All rows are made from the same 5 directions, up to rounding. Whole rows:
[[ -2   1  -3  52   6  10 -26 -57   9 -65  22 -37 -18   8 -20  17  51 -26
  -21  35]
 [-36 -17  -5  55   4 -28 -26 -41 -30 -41  35 -30   1 -43 -17  21  13  42
   40  49]
 [ 18  -8  38 -27 -31  29  -2  17 -11  58 -19  19  37  -6  -1 -27 -39  -6
   16   9]
 [ 17  21 -10  25  16 -21   2  -7  38 -18 -14  -7 -46  28   0   2  36  -2
  -66 -37]
 [ 23   3  15  46  24  32   5  42  32  41 -71  15  11  -7   2 -53 -18 -19
  -13 -24]
 [ 19   0  45   4 -46 -16 -25 -35  -5  27  12  -6  -3   1 -18  -2   0  29
  -30  15]
 [ 23   1  28 -73 -43  21   6   5 -10  42   8  20  22  24   4  -3 -24 -17
   -6  -2]
 [ -8   9 -34 -46  17  -8  27  26   3 -11   8  13 -11  18  19  16   0 -11
    2 -30]]

Rows cut short, each followed by the rest of it:
[-33  -1 -57  28  70 -19  32  64   7  -9 -33  13  -8 -29  25] -> [ -9 -15  19  39 -38]
[ -2   2  10 -33 -26 -41   2   1 -15  30  18  11  -7  -4   3] -> [ 11 -17  49  -5 -13]
[-41 -13 -35 -36   4  -2   3 -24 -41 -57  62 -15  13 -10   4] -> [46  8 -7 60 40]
[  6  -9  52  12 -56 -35 -33 -42 -24  36  23  -8   5 -22 -23] -> [  2 -12  63  -8  30]
[-27  -6 -21 -28   6 -35  16  24 -25  11  16  13   4 -22  13] -> [ 15 -25  44  39 -10]
[ -6   6 -38  55  61  25  11  19  32 -45 -34 -10 -14   3   7] -> [-12  27 -44  -5 -15]
[ 17  12  30 -20 -46 -64 -11 -25   1  34  21   4 -34  12  -8] -> [ 14   3  67 -57 -24]
[  1   1 -24  65  63  43  13  47  34  -8 -67   3   7 -11   9] -> [-41   1 -45  10 -18]
[  2  11   7 -25 -22 -72   6   6  -2  37  11  14 -32   0   5] -> [ 12 -11  77 -34 -40]
[-35  -2 -36  96  57 -59  -1  14   9 -26 -19 -15 -33 -48   0] -> [ -2  12  67  11 -17]
[ 29  21 -14 -19  22  28  25  36  43   8 -41  17 -16  43  16] -> [-19  10 -52 -47 -51]
[ 51  11  43   1 -34  60 -22 -42  31  -5 -10 -13   1  50 -19] -> [-15  33 -77 -64  17]
[-21 -12 -12  71  33   9 -12  -3  -2 -27 -14 -17   8 -35  -8] -> [-10   6   2  34  26]
[ 42 -16  74  17 -40  91 -27  -4   1  59 -45   6  65  -5 -21] -> [-58 -33 -59  13  47]
[ 15   3  14  68  21   4  -6  19  29  24 -54   1  -7 -14  -5] -> [-39  -2   8 -23 -18]
[-23  -9 -22 -66  -7  11  13  -2 -33 -22  44   3  21   4  10] -> [ 32  -9 -18  48  21]
[ -8  -8   1  39  23  -4   5  38   1  32 -40  12  14 -35   4] -> [-30 -29  26  27 -10]
[ 29  21  23 -31 -40 -50  -4 -24  17  23  16   4 -44  36  -4] -> [ 15  17  37 -80 -37]
[ 30  21  11 -43 -24 -18   7  -5  22  17   3  10 -30  43   4] -> [  7  13  -1 -66 -39]
[ 33   5  52  41 -38  -4 -34 -43  17  20  -9 -14 -12   8 -25] -> [-16  17  12 -57  12]
[ -5   9 -31 -48  13   0  24  17   4 -18  12   9 -11  25  17] -> [ 19   6 -21  -3 -24]
[-38 -25  -7  71  18  12 -27 -34 -30 -48  20 -32  24 -50 -18] -> [ 7  8  6 66 68]
[-42   5 -56  12  39 -71  16   6  -7 -44  28  -8 -41 -17  13] -> [ 37  18  57  10 -25]
[ 42  23  11  38  12  18  -3  -3  57  -3 -44  -4 -34  41  -5] -> [-24  36 -40 -84 -36]
[ 18  23 -24  -2  29  -5  21  24  42  -8 -28   8 -37  35  14] -> [ -5  23 -22 -55 -55]
[  4  -3  -2  -6   1  46  -5 -17   1 -30   8 -11  15  16  -4] -> [  3  15 -57   8  26]
[-14   2  -5 -46 -20 -53   9   2 -22  17  32  11 -12  -5   8] -> [ 25 -15  57   4 -16]
[ 30  31 -17 -80  -7 -16  32  22  33  11   0  23 -40  65  22] -> [ 15  15 -21 -73 -70]
[ 25  -7  72  56 -57 -16 -50 -59  -5  33   3 -20   1 -18 -36] -> [-17   4  44 -35  39]
[ 13  -3  50 -26 -70 -34 -29 -54 -24  26  44  -8  -3   2 -21] -> [ 18  -2  48 -24  26]
[ 15  24 -38 -33  34   7  35  37  39 -14 -23  16 -31  46  23] -> [  1  19 -43 -45 -61]
[-32 -15 -12  56  23 -20 -11  -4 -18 -17   3 -14   6 -46  -6] -> [ 1 -4 38 43 24]
[ -2   9 -36 -45  31  10  38  55  13   7 -20  25  -1  18  27] -> [ -3 -14 -25   7 -44]
[-21  16 -44  69  49 -69   3  -7  27 -51   0 -20 -66  -7   2] -> [ 20  45  48 -40 -37]
[-14   2  -1 -50 -43 -47 -13 -62 -30 -37  81 -19 -24  16  -9] -> [ 59  27  32 -13  23]
[  7 -15  34  54 -15  39 -34 -39  -6 -10  -3 -23  26 -18 -25] -> [-16   8 -22  13  55]
[ 18 -16  69  47 -54  17 -51 -61 -16  20   9 -23  24 -21 -37] -> [-15   0  13  -4  63]
[-35  -9 -34 -12  23 -19  15  21 -23 -14  16   4   7 -24  13] -> [ 16 -15  23  51   1]
[ 20  -4  24  -6 -13  42  -3   8   5  25 -22   8  26   6  -3] -> [-24 -14 -34   2  10]
[ 12  -5  45  88 -15 -24 -35 -24   8  30 -26 -14  -7 -33 -25] -> [-29   0  53 -24  14]
